The same things were measured in two ways. Each way mixes the same 8 hidden numbers, adds some noise and spreads widely along 6 directions of its own, which tell nothing about the thing.
Some things both ways: the first way, then the second way.
[  1.6  10.6 -15.8 -41.8  14.1  -0.1  -8.8 -35.5  -3.2   9.4  18.9   8.7
 -41.6   9.7 -33.2  41.9]
[ -6.8   3.5   5.0  -4.5  -6.6 -10.5   5.6  18.6  -4.8   2.5  -2.1  -5.7
   3.2   9.5  17.2   2.7]

[ 20.2   1.1  -0.9   2.3 -15.9 -16.7 -15.9   0.7  -7.0  15.7   9.2   1.1
  -2.8 -15.1  -5.4   8.1]
[ 31.6 -14.2  10.9  -1.7   7.0 -24.4   5.8  -2.3 -11.2   9.6 -33.1   1.4
 -13.3   7.3  -1.8  21.2]

[-19.6  34.9  -5.8   0.3   0.7  -7.7  15.9  -0.7 -24.3  -2.9 -19.1  14.1
   4.9 -36.9  31.2  -2.7]
[ -0.2   0.9   7.3  13.9  -6.6  30.4   4.3   0.9  -4.1  -3.8  -4.3 -41.1
  26.9 -16.5 -19.8  -4.4]

[  3.5  29.1  -2.7 -14.0  -7.8 -23.9  -0.4 -10.2  11.0  16.7   1.0   0.8
   5.4   5.0  -5.3  -7.4]
[-30.6  -3.0 -10.6 -35.1 -29.3   3.2 -35.8 -10.4 -10.5 -19.0 -18.4  -7.5
  43.1  10.7 -13.3   2.5]

[-17.6  13.7   5.1  29.3  -1.6  18.3   1.2  32.8 -16.0 -17.4 -20.1 -19.0
  -1.4  -9.4   2.7  21.0]
[ -3.3  -2.4 -12.7  38.9  16.6  25.4 -16.4  22.8  14.4  -8.8  -3.6 -42.8
  18.0 -37.2 -26.7  -3.3]

[ -8.2  -9.7   6.3  15.7 -14.5   4.3  -7.6  -3.0  -6.0 -11.1 -13.3  -3.2
   3.7   8.9 -13.2   5.6]
[ -5.3   6.0  -7.0 -13.0  -8.5  -3.4 -21.1 -10.2  17.8 -14.8 -15.2  -9.8
  -0.2   0.5 -18.2  -0.7]

[-12.3  23.3  -5.7   8.5   8.2  23.1  16.7  -0.6 -16.7 -11.0 -18.5  -8.0
  -0.6  17.4   7.3 -12.5]
[  1.4  14.9  11.9  -3.7  -8.3 -18.5  -6.6  14.3  11.6  -9.0 -29.4 -70.3
 -10.8   5.6   6.5   9.7]

[ 25.9 -42.0  22.3  21.0 -16.2 -36.6  -7.9  -3.3  39.6  33.8  70.4 -12.5
   6.5  -6.5  -1.4  34.7]
[ -1.6 -10.1  -5.4  10.3   4.5 -27.3  -4.2   1.1   3.0  19.5 -12.5 -14.5
 -15.4 -18.8  -4.2   9.4]

[ 11.8  23.2   4.3  -8.7 -16.5 -21.6   0.6 -16.0   4.7  29.6  18.0  -2.6
   5.3  11.0  16.7   0.7]
[-11.5 -25.7 -18.1 -15.9  14.0   3.4 -34.3 -23.2 -12.3  -0.3 -19.4   1.4
  19.3 -46.1 -27.4  -5.3]

[  6.6  10.0 -17.0  -3.5  -1.2  -4.0  24.1  -7.4  21.5  13.3  22.8   0.9
 -27.5 -27.4   1.7  23.4]
[ 13.5 -16.5  14.8  18.7  31.2  13.7  30.4  21.8  -6.2   6.2   4.5 -24.9
  -8.6 -34.2 -14.0  -1.7]

[  0.7 -13.5   9.4  16.1  11.8  -1.1  -9.9  -4.3 -18.2 -26.3  -1.6   8.7
   5.6   3.5  15.7  27.6]
[ -2.3  -9.0  -1.8  -2.5  -2.6 -10.8   8.3   7.4  -3.6  11.2   6.9  14.3
   1.7  -5.6   8.9   0.7]

[-12.5  50.6 -11.2  -5.0  33.2  12.1   7.5  -5.6 -24.1  -9.5 -16.1   7.2
 -14.4 -21.1  -9.7 -22.6]
[-28.0 -16.0 -18.2 -33.0 -22.7   2.6  -2.1  -2.2  -6.4   9.4  -8.9 -14.7
  26.7 -10.3  16.0   9.9]

[  8.2   8.7 -12.7 -10.6 -16.2 -14.8 -11.5  -5.4  12.5  31.2  32.4   7.2
 -15.4 -17.4   5.6 -10.9]
[ 18.6 -37.2  -1.3 -14.3  27.2   4.3  21.4  -8.8 -14.2  22.6 -19.8 -22.5
  -5.2 -46.6  18.5   8.2]

[ -0.2 -11.8   0.5  12.1 -10.9   6.3  -2.7 -30.0  -1.4 -10.9  26.4  -5.8
  -6.8  17.8   7.4  42.2]
[-10.5   3.7 -12.2 -27.3   1.2 -13.1  -0.3  -1.1   2.7  -1.8  -4.4  -3.6
  -6.5 -24.7   5.3   4.3]

[ -1.0 -23.0  22.1  11.0  13.4  -5.3  -7.3   6.6   5.5   6.3  -3.0   4.0
  -8.6 -20.7 -37.2  -6.0]
[-19.9 -23.7 -29.6 -15.3  -7.3 -40.8 -35.0 -32.2   6.9   7.4  -3.1  10.3
 -23.5  14.4  14.3   9.6]

[ 15.4  -7.3  -3.6  31.8   3.9  14.6  23.1  11.3  29.4  -3.6  18.2  -6.3
 -18.9 -26.8  15.6  -2.1]
[ 18.7  -8.7  -2.0 -18.0 -13.0 -25.5 -14.8  -3.5 -13.4   7.0 -31.5   0.3
   6.9 -10.8 -14.3  14.6]

[ -6.1  -4.5  13.9  35.9  19.4   9.1   7.4   4.0  -0.4 -25.4  -0.8   0.7
 -16.7 -24.3   3.6  36.2]
[-19.6  -5.3 -25.3  22.7  -2.1 -22.5 -22.8  24.9   7.2  -2.1  23.1   2.2
  -0.7 -14.0 -11.2   7.5]

[-27.0  26.0 -11.0 -10.1  -0.2  14.2 -15.2  19.1  -4.2  -3.6 -36.8   5.9
 -40.9 -11.6 -39.6   2.9]
[ -2.5   7.3  -1.2   8.4   9.1  14.0   0.5  21.9  12.8 -26.8  16.5  -4.6
   3.7   7.8   2.4  -3.4]

[ 10.5   2.6 -15.9 -23.7  -6.8  11.3  24.5 -18.1  30.2  20.6  26.5 -12.9
 -11.4  18.3   6.6   2.2]
[ 19.9  17.2  29.4 -15.1  25.1   5.6  39.9  -5.8 -22.8   1.3  -5.0   0.9
 -27.6  -9.2   2.7  -5.3]

[  5.9   5.0  -0.4   6.0  -4.4   7.3   2.9 -24.9   7.2  -6.9   2.3  -4.4
  -3.3  11.6  -8.0   1.9]
[-11.7  28.9  -3.7 -23.7 -49.8 -12.4 -18.1   2.8   6.7 -18.6 -19.8 -19.8
  24.1  29.5  -8.8  18.6]

[ -1.1  -3.2  10.1 -12.6 -22.5 -43.7 -50.8  16.2  12.0  27.8  10.7   0.4
  13.3  19.1 -37.3  -4.9]
[-32.3   2.2 -16.3 -22.2 -21.0   0.6 -22.5  -1.8  11.2 -17.8   2.9  21.4
  21.1  35.8  16.4  -3.1]

[  3.8   5.8 -10.9  15.4   8.1  36.2   8.6   1.3   4.2 -17.5 -27.0  -9.9
 -19.4  -9.9 -41.0 -30.9]
[  9.7  -3.2  -6.7 -26.0  17.6 -12.8  30.0  -8.1   5.6  -3.7   6.3  33.8
 -45.1   7.2   8.3  17.9]

[  9.2  -2.6 -15.6 -21.9   0.9   1.8   9.6   1.6  17.8  34.7  35.1  -5.1
 -23.5  -2.5  -8.8  -2.4]
[ 18.4   2.6   5.0  14.4  15.5  -8.0 -14.5  -4.0   1.2   7.4 -23.0   3.7
 -17.9   1.7  -9.9  -6.3]

[ 0.3  2.4  4.0 10.9 -2.7  4.3  5.2 -5.3 10.1 -7.9  8.4 -5.9 -5.0 -9.1
  9.6 23.3]
[  5.5  -0.8  -0.8  26.0  18.0  -6.9   9.6  21.6 -11.3   2.3  12.4 -23.6
 -10.3 -25.6  -9.5  11.0]

[ 15.5 -20.1  11.5  -1.0  24.5   5.8  14.1  -7.3   4.1  -3.5   5.3  -4.3
  -3.7  -6.1 -17.7  13.7]
[ -5.9 -20.8  -7.2  18.6   1.5  13.1  -5.3 -19.0  -1.4  23.5  -3.8   3.1
  10.2 -22.4 -20.2  -9.2]

Other things, the second way, with their names:
J_566: [  2.1  -0.1 -21.4  -3.5  10.9 -16.7 -10.2  -8.3   1.5   4.2  -2.5  23.1
 -18.2 -29.7 -20.7  11.3]
J_858: [-21.7  23.6   1.3  -5.5 -19.6  14.0  23.2   3.8  15.5   5.6   9.3  18.8
  -0.5  17.3  -2.2  -4.5]
J_348: [  3.1   0.7   2.3  15.6 -10.3 -10.7  31.9  28.5  19.2   6.0  11.9   7.6
  -8.1  37.6  23.6  18.4]
J_182: [-17.9  -1.5  -7.0 -61.2 -35.8  16.3  -8.5 -22.5 -23.0   4.6 -39.5  -0.1
  51.2  -3.8  11.2   6.5]
J_725: [-22.7  12.5  -5.2  -1.8 -22.8  13.3   8.0   7.7  17.4  -7.3  14.6  -9.2
  10.8  12.5  -2.4  -0.5]
J_933: [ -1.4  -3.2  -9.3  18.2 -11.4   1.0 -34.6  -4.6 -16.9   3.4 -11.2  -6.1
  26.0  -8.2 -26.4  -2.0]
J_797: [ 10.9  13.1  -5.0  41.5  14.6  -8.2   5.5  17.0   6.1  -3.4  40.6  43.3
 -39.4  16.8 -20.1  -1.8]
J_543: [ 18.0  12.1  19.0  26.1  -0.3 -18.1  12.9   1.8  19.1   9.4  -3.9 -18.1
 -34.6   4.9 -25.0  -0.9]
J_779: [  6.5  -6.1  -6.4  21.5  13.9  -3.5 -22.0   9.0 -10.9   5.2  -6.2 -43.9
  11.3 -48.8  -6.0  -5.0]
J_975: [ -9.1   4.8 -13.3   5.4   4.9  10.7  24.9  -4.9  15.2  -1.7  19.9  -8.1
 -25.5   4.6   4.2  11.8]
J_632: [  9.8 -27.7 -13.7   9.0  45.9 -12.3  -0.7 -23.8  -6.7   1.7  14.2  20.1
 -51.4  -4.9   6.5   3.7]
J_526: [-18.4  -6.1  -5.6   7.6   7.8   4.8  22.3  13.5  -1.2   8.8  25.3 -24.8
 -14.4 -19.6   9.7   1.5]
J_850: [ 32.3  16.2  22.8  11.6  -3.2  21.3  14.0   4.3   1.1  14.0 -41.5 -13.8
  10.2 -13.4 -34.1  -2.2]
J_767: [-15.8   2.0 -12.0   1.2  22.0  24.2   1.5  -2.7   4.9 -31.0  27.1 -13.1
  -7.8  -4.5  -1.8  -4.5]
J_777: [ -6.2   3.6  10.8  -7.4   0.1 -30.5  -7.5   8.6  10.6  -6.9 -16.1 -41.9
 -18.2  10.6  12.7   2.1]
J_151: [ -0.3   1.9   2.2  10.3  -8.2  -4.6  -3.8 -15.0  10.1  -3.9   4.5  12.7
  -7.0  32.2  -4.4  -0.6]
J_538: [  6.9  -3.4  15.2  -7.1  11.7 -32.6 -12.0  17.1 -18.4  -6.9  -3.9 -13.4
 -17.3   7.9  16.6  -3.0]
J_639: [ -3.5  -0.4   5.1 -12.6 -10.5   2.2  -0.9  26.2 -10.1  -5.6 -25.0 -50.7
  27.0  -5.8  12.2  13.0]
J_605: [ 22.9  31.7  27.8  11.1  -8.5  12.8  39.0  24.4   6.2  11.6 -26.2 -44.5
  -2.3  -6.8  -2.0   5.3]
J_518: [-11.1 -21.1  -2.6  16.7  23.3   4.2  15.5   9.9  -0.7  18.1  16.0  -4.3
 -17.4  -5.8  21.7  -9.3]
J_315: [-22.5  -7.5 -27.2 -12.6 -12.4  25.0   4.9 -24.7  15.0  12.8   0.8  -8.6
  10.8 -15.5   6.9   0.5]
J_550: [  2.3  -1.5  10.7 -17.4  -0.6  -7.4  31.4   3.5  -3.5  -6.3   2.4   9.4
  -9.5  17.8  -0.4  17.6]
J_774: [  3.9  15.4  -1.0   0.2  -4.6  -9.0 -11.4  -8.6   2.4   1.3   2.1  19.4
 -10.7   5.7  -6.5  -9.7]
J_238: [-21.8  -6.2 -12.5 -15.6  -5.8   7.8  23.2   1.6  17.7  -7.9  29.8   1.8
  -2.8  -9.3   1.5   3.3]
J_936: [ 16.0  17.4   6.3   3.1   1.0 -12.6  -9.9 -14.4  -1.9   1.3 -21.1 -24.8
 -22.4   3.3  -1.7   0.8]
J_442: [ -1.3  -1.8 -21.7  -1.7   7.2  -6.3 -33.0 -19.6   9.0 -22.2 -10.6 -30.7
  -4.1   0.9   9.7   8.5]
J_773: [ -3.6 -13.7   1.7 -23.1 -25.9  -5.0 -29.1 -19.6 -10.2   1.2 -37.6   4.9
  23.4  25.4 -16.8   2.6]
J_463: [ -1.9  10.7  11.3  -6.7  -9.2  -9.4  16.8   1.1  15.1 -12.5  -5.4 -25.7
 -18.6  18.3 -12.6  12.3]
J_969: [ -7.4  21.9  16.2 -25.5 -23.4  -1.6  49.2   8.5  11.5   1.0   7.4  -7.6
 -13.0  28.1  23.6  11.3]
J_161: [-18.8  18.1 -22.6  39.3 -19.0  -8.1 -30.9  19.9  40.1 -18.5  24.2 -26.8
   5.1  18.8   0.4   0.6]
J_836: [ -9.9  -7.7  13.0 -21.0   6.7  -6.9  16.0   2.9  -8.5  -8.6   1.3 -23.3
  -2.9  12.1  30.4   1.3]
J_803: [  8.7  -3.6   9.1  15.8  10.9  11.2 -12.7 -16.3  -4.0  11.9 -16.3 -10.6
  -4.8   5.5   9.7 -22.3]
J_191: [  1.3  -5.7 -27.9  27.4  -5.1  20.8 -42.6  23.0   5.8 -13.0 -13.6 -23.9
  50.6 -23.4 -13.9   3.6]
J_312: [ -7.6 -11.0 -20.2  34.8  10.0  26.1   8.1  -3.2  31.1  -6.1  14.0 -18.7
  -5.2   9.1  -6.9   7.6]
J_768: [ 27.0   8.4  16.6  17.1  -3.3  -1.4  31.7   4.1  -5.3  15.8  -0.7 -25.7
 -19.2  18.1  25.9   9.7]
J_234: [  7.3  -9.4   3.7  14.0  17.9  21.9  15.5   6.7   1.0   0.8  -2.7 -38.1
  -4.8 -13.6   6.8  -2.4]
J_245: [-17.6   8.3 -14.0 -10.9 -15.8   3.7 -25.0   1.0  19.4 -18.8  -1.9 -41.6
  16.7  10.9  30.5  -6.5]
J_199: [-31.2  -2.2 -12.1 -24.5 -27.8  10.7 -23.5   0.9   2.0 -10.1 -14.1 -33.8
  50.9 -13.7   3.6  -4.5]
J_22: [ -2.2  -1.1 -27.5 -14.1   0.4   2.3 -14.0 -28.0   5.0   5.6 -10.2  25.3
   2.9 -34.2 -19.7   5.4]
J_335: [-12.6 -30.6 -37.2 -12.6   9.7   2.6 -23.2 -26.3 -10.0  -4.5   2.0 -13.0
   1.7 -12.6  19.9  14.2]
J_569: [ -0.8 -11.7 -21.0  16.0  14.2  16.5  25.8  -5.4  13.9   3.9  25.3  37.7
  -9.0   2.2   4.8  10.9]
J_141: [ -1.5 -35.9 -22.8  -1.6   5.6 -14.7 -16.7 -17.2  -5.8  12.5  -2.2  -6.1
   0.2  -8.7  24.8   9.5]
J_67: [-12.1  15.1 -12.6 -10.0   2.2   4.3 -18.1  -7.4 -15.6  -4.7   6.2  48.2
   3.2 -26.2 -38.1  -8.5]
J_208: [-18.5   8.4 -17.1  14.3  -2.1  35.0   0.7  -0.4   4.6  -2.8  10.3   4.6
  19.9   0.3  -4.4  -2.9]
J_987: [-22.9  16.3 -36.1  28.3   2.7  10.0 -38.6  -4.2  11.2 -12.6  27.3  34.5
  -1.3   9.0  -6.8 -11.0]
J_289: [ -3.6  14.9 -12.1 -28.8  -7.2  -6.9  -4.0 -30.1  -7.2 -10.8  -5.2   6.3
 -24.4   6.7 -11.4  14.3]
J_592: [-16.3 -17.7  10.4 -17.7  10.8  37.6  39.9   2.3  -8.6  -1.4  11.8 -16.5
  16.8   4.1  31.0  -6.2]
J_925: [-11.0 -25.3 -26.5 -18.2   3.7  23.3   1.9  -7.6  -4.5   5.0   6.9  -3.3
  34.3 -30.6  37.9   1.7]
J_227: [  8.9  34.3   4.5   2.1 -19.9 -11.4   7.6   5.8  14.4  -8.1  -0.9  16.9
  -0.6  26.2   6.3   5.7]
J_728: [ 11.2 -10.8   8.9 -18.4   5.5  31.7  12.1 -21.9  -9.3   7.5 -33.7 -46.9
  15.5  -3.2  31.8  -6.4]
J_700: [ -3.3   6.8  10.2 -12.7   5.2 -13.5  15.3  -7.7   8.0  12.2  -3.3  20.0
 -32.7  16.2   8.9  -7.5]
J_617: [-31.8 -28.6 -37.1  18.2  16.4  10.8  -6.0  -2.4  32.5   5.5  33.8  22.3
  -7.2 -12.8   4.2  -7.9]
J_69: [  4.3   6.3   8.3 -12.5  13.2  14.1  22.0 -21.0 -13.9   6.8  16.2  63.2
 -20.4   0.3 -18.7 -15.6]
J_207: [-19.4  -0.1 -37.8  16.2  -0.5  14.6 -23.8 -25.5   2.5   8.0  24.6  28.0
  -1.5 -27.8 -24.6  -7.8]
J_128: [  4.6  17.7 -10.8  17.1   9.3 -15.6 -12.5  11.6   2.2  -8.2   9.7  19.2
 -21.1  -7.8 -24.3   5.9]
J_945: [-10.8 -11.3 -22.2   5.9  -7.5   0.4 -11.8  13.1   0.4 -12.9   7.7 -17.4
  19.2  -1.5   2.9  20.7]
J_825: [  8.0   7.1  -7.2   3.7  -3.0   9.2   3.5  -4.6  12.5   5.3  -6.0  -1.7
   8.5 -25.5  -3.7  -3.6]
J_381: [  5.0  20.2  11.5  13.3  -5.4 -22.3  -5.8  28.3   1.5  -6.6   2.0 -24.7
  -7.1   0.8   5.6  -1.2]
J_757: [  0.9 -20.4 -12.5  20.8  13.8  20.7 -10.4  15.1  -0.4  -4.6   2.8   5.3
  27.6 -12.5  -2.2  -1.5]
J_915: [  1.6  -9.7  14.0   1.2   3.8  -9.0   6.2  19.0   1.0 -14.2   6.0 -38.9
  -4.4  26.4  35.5   0.7]
J_806: [ 13.4  14.9   6.5   8.7  18.3  10.6  22.7   2.7  -0.1   5.8  -4.8 -13.2
 -15.3 -34.4 -13.9   1.1]
J_393: [ 14.6 -11.6  -0.5  -4.4  20.3  16.9  28.2  -1.9 -27.5  10.0   8.8   6.0
  -2.9 -29.0   9.4   6.2]
J_997: [ -8.1 -20.2 -15.0 -31.1  -0.1  -8.1  29.8   0.4 -13.5   4.2  13.9  30.1
  -4.8  17.4  33.9  26.7]
J_51: [  2.7 -11.9  -7.5  10.8   9.3  18.1 -11.5 -20.5  -7.1   1.3   9.1  22.7
   5.0   2.1  -0.8 -14.7]
J_12: [ -5.4 -12.2 -32.1  29.4   0.1  40.4  -4.3   0.8  23.5  -3.1  13.8  44.1
  28.6  -4.5 -31.1   2.5]
J_389: [  1.5 -25.2  -8.1  27.6  23.6  -7.4   6.0  16.5  -1.3  18.3   5.9 -34.0
 -14.9 -17.6  21.9   5.4]
J_344: [-14.6   3.8  -0.4 -22.5 -29.9  10.2  17.9   4.7  12.0  -7.5   9.3 -20.7
  16.7  22.8  25.8   5.0]
J_325: [ 13.8   4.7  18.1 -11.9  -4.0  -0.5 -11.6   7.8  -7.1  -4.4 -43.6 -28.6
  10.5  -2.2 -14.3  -1.2]
J_855: [-31.1  -8.3 -22.7 -28.0  10.9 -16.5 -26.6 -31.5   2.9  -2.6  14.7  39.4
 -33.8  -1.9  -7.2 -15.5]

Some of these things the first way, each followed by its name:
[ -4.4   6.6  -5.9  -4.3  -9.3  10.9   1.1 -18.7  -2.9   5.5  16.7  -9.8
  -9.3   3.2  -0.1  16.2]
J_806
[ -5.9 -13.8  -2.9  16.8   9.2   4.8  11.4   6.5  10.1 -18.7  -4.8  13.1
   3.3 -30.5  12.9 -19.2]
J_797
[  4.2 -13.0   2.6  12.2  18.6   2.1   8.2   6.7  15.0  -2.9  18.5 -15.2
   8.2  -0.8 -24.7  -2.4]
J_858
[-15.3   9.5   7.1   5.2  17.2  15.3   3.1   9.5 -11.9  -8.1 -24.8  -4.8
 -18.6  11.1 -26.9  12.4]
J_777
[ -7.4  -5.5  -1.2  -9.9  12.2  -8.6  -8.3  -8.2 -19.6   1.6   7.5   4.6
   3.0  -0.6 -21.0   9.6]
J_700
[ -4.7  -7.0  -6.7  -1.9   5.2  -3.2  11.7  -5.8  -3.0 -13.0  -1.9   8.9
  16.3 -18.2  14.1  -2.9]
J_69
[ 14.9   8.6   8.5  21.9   8.3  24.4  10.3  -6.2  13.2   1.0   5.6 -17.3
  -4.8  12.6  -5.2 -25.3]
J_566
[  8.8  -4.0 -19.5 -19.3 -18.3  -1.6  -5.8 -12.9  13.5   5.7  19.3  -9.2
  -0.8  27.2  -7.1  17.5]
J_325
[ -3.8 -11.0  -5.7 -21.1   4.6   2.7   3.1  -3.8  -3.7   1.9  -5.0  13.2
  -9.3  -3.6   3.6   3.6]
J_51
[-22.0 -10.9  -1.4  22.0  -3.5  14.9 -19.6  35.2   4.1 -13.2   3.9 -19.9
   3.7 -22.3 -23.8   5.9]
J_605
[ -8.5   0.6   8.7 -19.9 -34.2  -6.4 -32.9  -0.3  13.8  36.3  -4.3  -3.0
 -17.0  17.7 -38.9 -14.1]
J_442
[ 27.3   5.5  -3.9  11.7   4.7   7.8  37.7  -6.0   1.7  25.6  10.2 -12.9
 -14.6  -3.8  -6.4 -10.6]
J_312
[-21.2  15.3  -2.6   9.6  -7.4 -26.1  -0.5  29.7   2.5   4.8   3.5  18.7
   9.7 -21.5  53.4  -7.6]
J_538
[  1.6 -15.6  11.6  34.8   6.7  22.7   5.8  15.8  -7.9 -13.1   4.0 -10.4
 -13.7   3.0  12.8  24.2]
J_227
[ -4.6 -32.5  10.4  23.3 -27.5   7.7  -7.5 -14.1   3.8 -31.1 -12.9 -12.8
  42.1   7.2  -2.7  -1.8]
J_289
[ -6.6  -6.7  15.6  25.1  19.8  16.4  21.1  16.3  21.9  -1.6   5.5  -7.6
  12.9 -25.3  10.9 -44.5]
J_207
[ -2.7   2.3  -0.5  -3.0 -11.9   5.2  -8.0   0.0   2.2   6.3  -8.0   0.3
  -4.3  -9.4  -7.6 -11.8]
J_335
[-10.9   9.0  12.9  16.8  -2.7  -7.8 -10.4  14.3   0.4  -4.8  -2.9  -4.7
   9.7  11.3   9.7  10.9]
J_199
[ 14.9 -19.7   2.1  -9.5 -25.4 -16.5 -40.9  11.6  17.7  12.1  14.8  -7.9
  -8.9  23.0 -27.4  34.1]
J_757
[-11.6   1.7  -4.9 -38.6   4.2 -28.5 -37.0 -13.6 -20.3   7.8   4.4  19.0
   2.0   2.4 -31.1  12.3]
J_518
[ -6.2   4.8 -15.7  -7.9  -1.1   9.0  -8.4  16.4   7.1   8.9   7.6 -11.1
 -10.2 -27.4 -29.8  -8.8]
J_850
[  8.6  15.2  -4.3   7.2  23.5  25.5  24.5 -16.9 -17.8  -3.7   0.0  -6.5
  13.4  16.6  12.2 -46.5]
J_315
[ -2.2   9.5  -3.5  10.6  13.1  15.5  16.5 -38.0  -7.1 -25.7 -19.1  15.1
 -14.7   2.3  -7.4  -6.8]
J_238
[ 28.9  27.5 -10.1 -12.9  -5.1   5.5   7.2 -38.3  10.5  12.5   6.8   0.1
 -10.4  39.0   7.7 -23.2]
J_945
[-11.8   8.2   5.8  24.6   0.8 -11.8 -14.7   7.3 -15.0 -18.8 -14.4   6.9
  33.2  -6.8   6.3 -36.2]
J_969
[-16.3  15.2  -1.8  -9.2  15.9  21.7  -3.8 -19.3 -17.1 -24.0 -19.1  12.1
 -11.8  32.4  11.8   1.3]
J_381
[ -9.8 -23.0   5.4  17.5   5.7   3.2   1.6  -3.2  12.4 -30.6   3.3  -1.9
  18.8  -5.6  -1.5   8.8]
J_526
[-12.5  -3.3  11.8   7.0  12.1  -2.3  -0.6 -11.6 -16.2 -10.6 -23.3  18.8
   7.2 -14.8 -10.5 -27.3]
J_543
[ -8.7   0.8 -13.6  -4.1  -4.9  11.7   4.0   8.9   4.1  -4.6  -8.6  -3.1
  -2.3  -3.4  -3.9  -8.6]
J_234
[ -9.0 -23.4  11.6   5.5  -2.6   8.8 -14.2  14.2   0.5  -6.1   6.3 -13.0
  11.0  18.9  -5.2  15.0]
J_987
[ -6.8  10.6 -10.4 -10.5  -9.3 -10.3 -22.0   5.5   1.5   5.4  17.7  -9.0
   3.3 -17.3 -13.3  14.1]
J_182
[  1.5   4.2   3.8 -13.3  -1.4 -15.0  -3.3  -5.7   7.2   8.9  10.7   5.7
   7.3 -13.2  12.4   4.4]
J_933
[  2.1 -37.5  -4.6   4.5  -0.4  16.2   0.2 -12.9  -9.6 -28.5   2.8   8.2
  15.5   5.3  24.2   7.3]
J_768
[  1.9 -33.0  -6.0 -24.1  14.1  12.7  13.2  15.0  19.0  17.7  21.8  -7.7
 -17.3  13.3 -11.9  15.5]
J_803
